The first 8 rows are patterns. Each new row is the sum of 2 different patterns, raised or lowered, with some noise. Before adding, each is slid sideways (what falls off one end comes back at the other), maybe read backwards, and multiplied by a number that may be negative. Names go in the order of the patterns.
(in the rows, 128 means zero)
Known rows, each followed by the names of its patterns:
[128 134 125  95 137  90 117  98 137 135 130 127 116 122 125 113 146 138
 154 113 110 110 163 142 132  94 144 108 157 135 139 137 116 115 151 129
 126 165 120 128 136  87] => niz
[135 140 121 138 135 126 130 125  84 105  89 133 121 118 179 130 138 122
 125 141 123 121 109 134 118 133 126 118 161 136 142 104  77 109 106  96
 121 146 145 179 155 169] => burup
[131 144 129 131 124 124 136 100 130 126 147 159 160 137  87 148 133 116
 110 122 129 132 116 126 127 122 152 129 124 121 128 142 124 118 110 133
 156 147 151 150 133 111] => geni
[134  81 141 132 124 109 115 127 132 128 141 140 129  96 115 135 132 110
 168 138 129  99 119 113 125 101 133  90 123 127 139 112 165 126 174 148
 102 116 114 165 140 125] => ruzi
[121 128  86 125  90 124 123 123 126 135 126 112  88 146 119 124  77 146
 146 119 124 136 128 110 152 111  77 114 127 148 125  91 114 109  90 123
 135 146 136 141 131 179] => vidap
[139 124 134 179 128 134 143 118 138 131 128  97 134 113 122 135 106  89
 145 124 110 130 179 140 138 126 122 137 128 111 132 142  96 135 109 136
 121 134 122 131 114 166] => Sevu
[128 124 112 145 124 121 102 153  96 130 167 141 132 132 133 135 109 111
 131 128 129 151 131 115 140 140 131 143 140 135 123 136 136 133 117 114
 114 135 129 124  91 129] => Romo
[113 145  99 124 125 103 133 125 128 148 128 110 118 113 175 133 162 149
 142 139 130 119 128 163 111 111 119 152 120 123 127 115  85 132  97 106
 123 115 148 166 122 111] => Vapid

New rows. What belongs after each?
[151 228 166 187 177 193 178 202 191 219 236 226 181 203 169 165 173 170
 168 170 198 197 209 166 230 187 146 184 202 225 198 169 211 231 176 169
 189 180 126 211 196 187] => vidap Sevu
[117  72 119 111 142 156 171 146 149 117 112 109 150 112 105 117  43  94
  72  79 111 135 132 122 127 130 156  89 139  85 114  82 129 144 124 106
 108 102 119 121 128 118] => niz burup
[125 122 120 140 145 144 149 112 138 124 125 103 100 127 130 136 141 119
 168 132 121 129 142 117 147 136 140 100 159 137 123 121 126  94 102 128
 107 118 159 143 100 101] => Romo Vapid
[121 133 131 150 126 152 118  87  80 113  99 119 150 119 125 148 119 114
 103 146 141 115 112 114 122 122 148 144 169 121 110 116 133 149 125 108
 137 108 126 135 103 137] => geni Vapid
[150 121 139 138 132 130 150 155 131  76 134  76 114 115 155 143 145 147
 172 122 118 130 116 131 126 120 146 136 153 136 143 133 149 141 138 142
  88 143 156 132 161 151] => burup Romo
[191 170 176 130 115 145 136 117 148 184 194 179 198 226 195 189 155 173
 151 163 163 155 122 136 133 170 142 157 230 182 185 182 162 162 149 153
 153 171 151 165 163 171] => burup geni
[110  94  65  92 121  91  94 106  97 103 122  75  72 110 123 133 123  78
  78  79  70 111 108 110 105 114 121 130  97  98  64 105  79  93  82  90
 103 121  67  98 101 143] => geni vidap
[145 122 166 170 130 127 137 101 126 131 112 103 129  97 116  91 165 145
 138 110  74 108 105  86 141 154 169 156 135 146 170 152 130 104 153 109
 161 135 107 120  87 124] => niz burup
[104 125  58 103 113 117 130 140  86  85  92  62 125 101  90 137 102 121
 101 133  91 127 116 130  88  77  89 107 135  67 115 147 117 114  75 118
  89 129  63  86 104 135] => niz geni
[109 163 140 157 154 126 154 116 144 109 134 129 157  97 117 147 132 137
 121 124 123 105 106  90 130 165 129 153 148 121 167 177 156 165 200 149
 107 116  93 113 121  77] => burup Sevu
[ 86 141 105  91  92  89 110  87  81  91 105  70  74  64  87  99 132  98
 108  97 132  86  75  61 120  62  91  96  86  92  89  92  62  98 105  98
 124  65  59 110  52  68] => burup Sevu
[141 174 147 165 118  99 131 106 112 139 166 159 177 172 187 163 151 114
 138 133 125 144 155 100 108 106 147 142 137 185 170 150 140 126 131 114
 130 161 132 131 157 154] => burup geni
[108 118 132 159 147 127 140 148 107 120  95 133 103 113 133 146 111 123
  98 162 135 132 127 154 152 149 198 141 171 125 151 107 134 149 137 128
 142 101 139 107 118 151] => Sevu Vapid
[121 137 141 114 142 137 115 129 128 129  84 121 105 130 174 134 147 184
 160 118 149 103 137 130 160 147 129 160 154 154 144 169 151 165 128  84
 139 144 148 177 160 184] => burup Vapid
[153 127 111 129 173 147 182 133 170 130 133 141 177 115 117 122 100 134
 126  73 144 141 117 106 139  98 142  90 189  99 120 133 160 151 147 109
 127  91 129 136 134 140] => niz Romo
[113 151 139 186 152 155 169 145 116 147 122 180 157 108 119 138 126 131
 153 113 120 188 163 142 133 181 147 155 162 129 144 158 139 137 131 169
 139 147  87 136 140 124] => vidap Sevu
[ 86 116 125  64  98 122 111 152 146 191 110 138 130 108 114  98  67 110
  87  97  46 115  97 117 164 128 133 159 116  98 116  87 132  72 100  91
  85 114 107 115 103 115] => burup Vapid
[133 209 161 219 196 211 178 167 135 124 164 118  85 121 185 150 175 143
 136 113 147 126 113 142 133 185 186 142 144 138 212 116 140 155  90 137
 109 148 173 148 139 154] => burup Vapid
[135 100 137  93 124  64 101  69  78 120  98 117  60  92 101  89 168  95
 104  89  85 100  87  72  95 100 103 135 151 144  99 107 113  71  96 100
 130 108  89  88 100  99] => burup ruzi
[151 127 108 122 135  94 119  83 116 107 133 117 137  91  91 130 101 103
 104  98 111 122 112 149 113  93 125 124  80  89 119 117  99 110  74 113
 133 134 122 141 116  98] => geni Sevu
[147 116 117 125 102 131 110 149 127 119 122 125 101  96  95 100 135  86
 138 163 129 111 113 142  99 100 122  76 137 119 164 152 136 115 132 118
 169 107 148 137 117 136] => vidap Vapid
[151 197 205 129 177 135 152 197 192 137 132 154 170 163 174  96 146 150
 134 121 165 162 170 118 151 113 180 119 182 151 150 129 163 150 152 194
 147 147 133 143 160 169] => niz Sevu
[171 130 169 145 126 180 177 159 162 172 173 179 117 217 134 146 128 196
 163 174 139 156 109 171 168 176 160 150 152 161 159 199 168 204 165 207
 166 169 180 188 162 186] => niz Romo
[104 119 132 145 161 109 135 107 113 126 108  78 122 101 152 132 158 132
  84 117  91 101 107 124 148 110 123  96 172 114 108 108 127 115 119 141
 131 127 181 142 118 112] => vidap Vapid
[104  61  87  83  97  83 119  75  78 117 129  98 125 110 154 126  92 127
  91 158 131 109 120  51  95 115 113 101  84 125 111 113 137 114 111  78
  83 113 125 101 153  85] => ruzi Vapid
[102  97 120 111  97  63  90  99  96 102 135  93 104  81  95 107 123  78
 105  69  99  92  81  88 167  84 167 131  86  79 107 141 117 102 149  68
 113 104 113 102 103 101] => ruzi Romo
[112  99 102 118 127 152 112 138 153 123 109 117 133 167 154 109 132  99
 154 112  96  69  84 167 119 151  92 159 137 118 110 104 121 140 118 130
  99 138  92 119  93 123] => geni vidap
[129 144 151 125 119 117 158 165 154 115 134 116 167 143 152 109 131 105
 109 150 152 116 135 146 139 143 102 151 149 127 126 151 148 121 167 148
 124 121 127 136 120 133] => niz Romo
[ 94 127  93 129 154 113 165 179 158 137 185 147 125 140 182 187 154 116
 164 152 143 137 140 117 129 171 133 132 121 162 144 151 134 120 143 143
 139 186 158 168 135 143] => vidap Romo
[115  88 122  83 140  93 164 131 156 116 116 104  97 111  85 146 166 116
 126 108 166 104  98 147 125 113 143 120 107 151 176 102 104 108 129 171
 159 137 194 134 115 104] => vidap Vapid
[142 130 118 104 113 142 126  97 126 107 140 140 133 124 164 103 110 115
 124 174 125 102 121 117  88 102 106 128  97 112  95 148 138 119 111 116
 102 121 126 116 117 126] => Sevu Vapid
[132 104  87 132 119 142 117 156 184 124 131 147 149 151 162 139 145 135
 113 123 131  94 127 138 132  84 133 107 146 140 151  97 136 121 184 107
 143 122 125 113 130 141] => niz Sevu
[ 94  98 103  82 128 123  97 138 103  77 105 142  76  90  93  89  83  98
  89  96  69 106 112 100 114  98  96 101 141 109 137 104 101  82 117  77
 107  79 126  86  68  62] => Sevu Romo
[151 172 164 150 130 150 101 119 134 145 126 119 174 153 139 115 191 143
 150 122 143 140 145 139 173 112 159 139 137  64 132 124 121 129 122 136
 163 172 140 176 144 116] => vidap Sevu
[105 126 167 155 125 154 106 135 126 125 112 143 101 129 140  89 104 145
 120 141 130 167 139 159 123 151 143 147 111 125 139 104 142 118 136 134
 124 120 112 129 171 155] => niz Sevu
[123 105 169 184 142 179 129 146 133 130 128 153 146 131 152 134 109 142
 177 170 123 150 120 133 113 126 161 160 131 135 135 106 137 124 171 149
  90 119 149 166 182 110] => niz ruzi
[135  96 113  89 123  90  96 136  66 111  96  61  58 106  81 113 116 132
 141 150 135 144 106 103 134 115  98 118 109  68  80  28 113 119 105 130
 149 137  98 113 135 100] => burup Sevu
[ 92  72 123 114 140  91  92  95 142 126 147  93 154  92 143 126  87 118
  93 104 138 106 113 154 118 107 127  70 115 123  90  74 110  93 136  95
 137 140 119 101  87  72] => niz burup
[ 67 117 126 128 130 102 119 130 101 111 128 133 175 147 164 189 135 141
  97 121 102 156 112 116 122 152 123 116  99 137  92 131  70 129 141 114
 145 170 126 103 140 130] => vidap Vapid
[ 72  87 118 112 147 100 107 114  97 113  93 101  94 107 110 117  88 116
 165 122 120 113  81  74  85 103 109 111 115 128 109 104 118 152 146 158
 140 125  90  81  94 107] => burup geni
[161 167 115 125  96  97  99 133 134  89 118 131 115  99  78 117  83 111
  41 144 142 129 118 107 119 109 131 132  86 115 144 121 132 108 114  70
  71 128 135 154 155 131] => vidap Vapid
[211 212 183 176 160 202 182 133 194 158 159 143 143 152 162 131 162 169
 198 167 205 135 156 154 186 202 178 196 225 149 150 150 161 120 106 163
 153 156 149 172 138 174] => burup vidap
[140 129 146 115 156 121 127 129 115 109 135 125 115  88  85 120 139 118
 123 155 140 101 148 114 122 180 139 125 120 136 118 104 113  83 117 129
 135 100 129 134 140 120] => Sevu Romo
[165 120 123 137 145  85 116 182 146 131 110 160 154 145 136 134 147 151
 156 169 148 184 123 145 113 133 125 131 106 115 145 173 158 153 179 173
 122 105 173 158 143 112] => vidap Romo
[107 100 130 144 118 161  86  68 103  57  89 115 128  97 166 103 140  91
 133 114 127 118 102 109 107  64 113  93 142  93  92 138 149 134 113  78
 141  90 137 104 131 114] => niz burup
[165 176 163 157 157 195 170 147 153 186 167 165 167 122 166 161 155 125
 179 147 148 140 165 104 172 194 157 163 197 172 173 141 142 168 157 146
 180 170 128 173 155 169] => Sevu Romo
[137 142 137 113 145 157 133 124 153  97 133 136 145 142 138 117 106 136
 137 128 150 156 194 130  89 146 138 137 135 127 128 116 158 140 107 136
 127 128 138 124 125 168] => niz Romo
[104  82 112 114  86 137 115  96 149 124 111 127 144 111 135 126 136 112
 101  98  97 127 117 110  89 102 103  91 107 140 123  81  79 132 103 105
 164 103 116 108 111 125] => niz Romo
[120 103  99 117 115 136  74 116 102 156  86  83 141 116 110  85  80  67
 102 124 112 123 100 155 164 152 130 150 104 109  95  99  97 103  23  97
  74 148 104 132 152 114] => burup vidap
[186 130 127 139 112 159 144 127 170 145 163 138 166 153 123 123 160  89
 121 101 143  99 136 123 170 161 193 155 182 149 139  96 110 102 119 157
 158 146 117 133 146 120] => burup ruzi
[109  70  98  96 109 103 130 118 126 145 116  88 119 131 162 122  99 138
 100 107 132 116  94  98 138 101 123  98 148 128 120 134 113  88 136  94
 135 111 156  96 109  70] => vidap Romo
[119 152  86  98  84 100  96 106 117 113 125 107 134 135 106 113 126 144
  79 127 156 108 122 135 114  70  74 107  87 124 107 164 139 130 115 166
 120 131  81 110 103  95] => vidap Sevu
[ 93  91  99  71  55 101  48  71 112 101 109  63  86  81  98  44  66  81
  79  90  77  78  67  98 116  95  85  65  74 109  93  93  92  68  60  68
  67  61  39  40  84  73] => vidap Romo
[104 115 107  93  90 107 137 120 123 124 128 109 124 117 113 116 140 107
 120  93 128  96 132 140 164  98 106 127  84  92  92 104 110 109 121 126
 108 108 128  94 109 118] => geni Romo
[113 124 164 141 146  71 149 162  92 129 147 132 129 155 171 103 133 129
 156  81 119 148 137 125 133 125 127  99 141  95 132 130 196 151 161 143
 155 149 163 100 119 128] => vidap Romo
[108  62 117 114  92  99 115 121 137 132 125 175 112 116  75 108 104 124
 142 106 141 126 111 104 107 128 113 118  46 137 135  94 123 135 114  93
 138  83  85  97 139 133] => niz vidap
[180 185 163 220 171 196 181 156 189 192 213 193 137 183 150 209 157 185
 192 241 156 234 183 165 177 208 178 168 136 215 192 172 197 212 160 168
 179 175 168 177 181 190] => ruzi Romo
[165 154 115 138 138 125 134 168 159 172 145 136 163  81  93 138 174 156
 135 161 159 134 189 135 136 128 136 102 151 101 130 117 140 119  84 111
 130 126 186 125 101 152] => ruzi Vapid
[127 122 123 146 191 134 155 159 140 155 120  92 163 152 153 103 141 115
 132 195 116 135 148 128 142 151 142 158  90 133 106  98 124 130 141 143
 124 107 162 166 141  90] => geni Vapid
[115 110  71 120  95 122 100 113  97  99 123 161  94 115 119  81  66 115
 125 129 116 124 142 103  69 127  96 115  65 133  96 116 144 102  71  85
 129 157 100 131  88 127] => ruzi Romo
[128 147 144 146 143 140 148 144 160 138 118 159 130 122 105 180 195 113
 167 136 123 135 125 140 146 143 177 174 141 125 143 188 159 134 143 155
 163 161 167 136 186 125] => Romo Vapid
[153  93 130 133  97  92 100  73 101 125 159 100 139 115 107 139 106 101
 112 103  87 130 106 126  63 108  77  93  87 126 113 113 113 114 124 130
 123  80 124 116 110  98] => Sevu Vapid
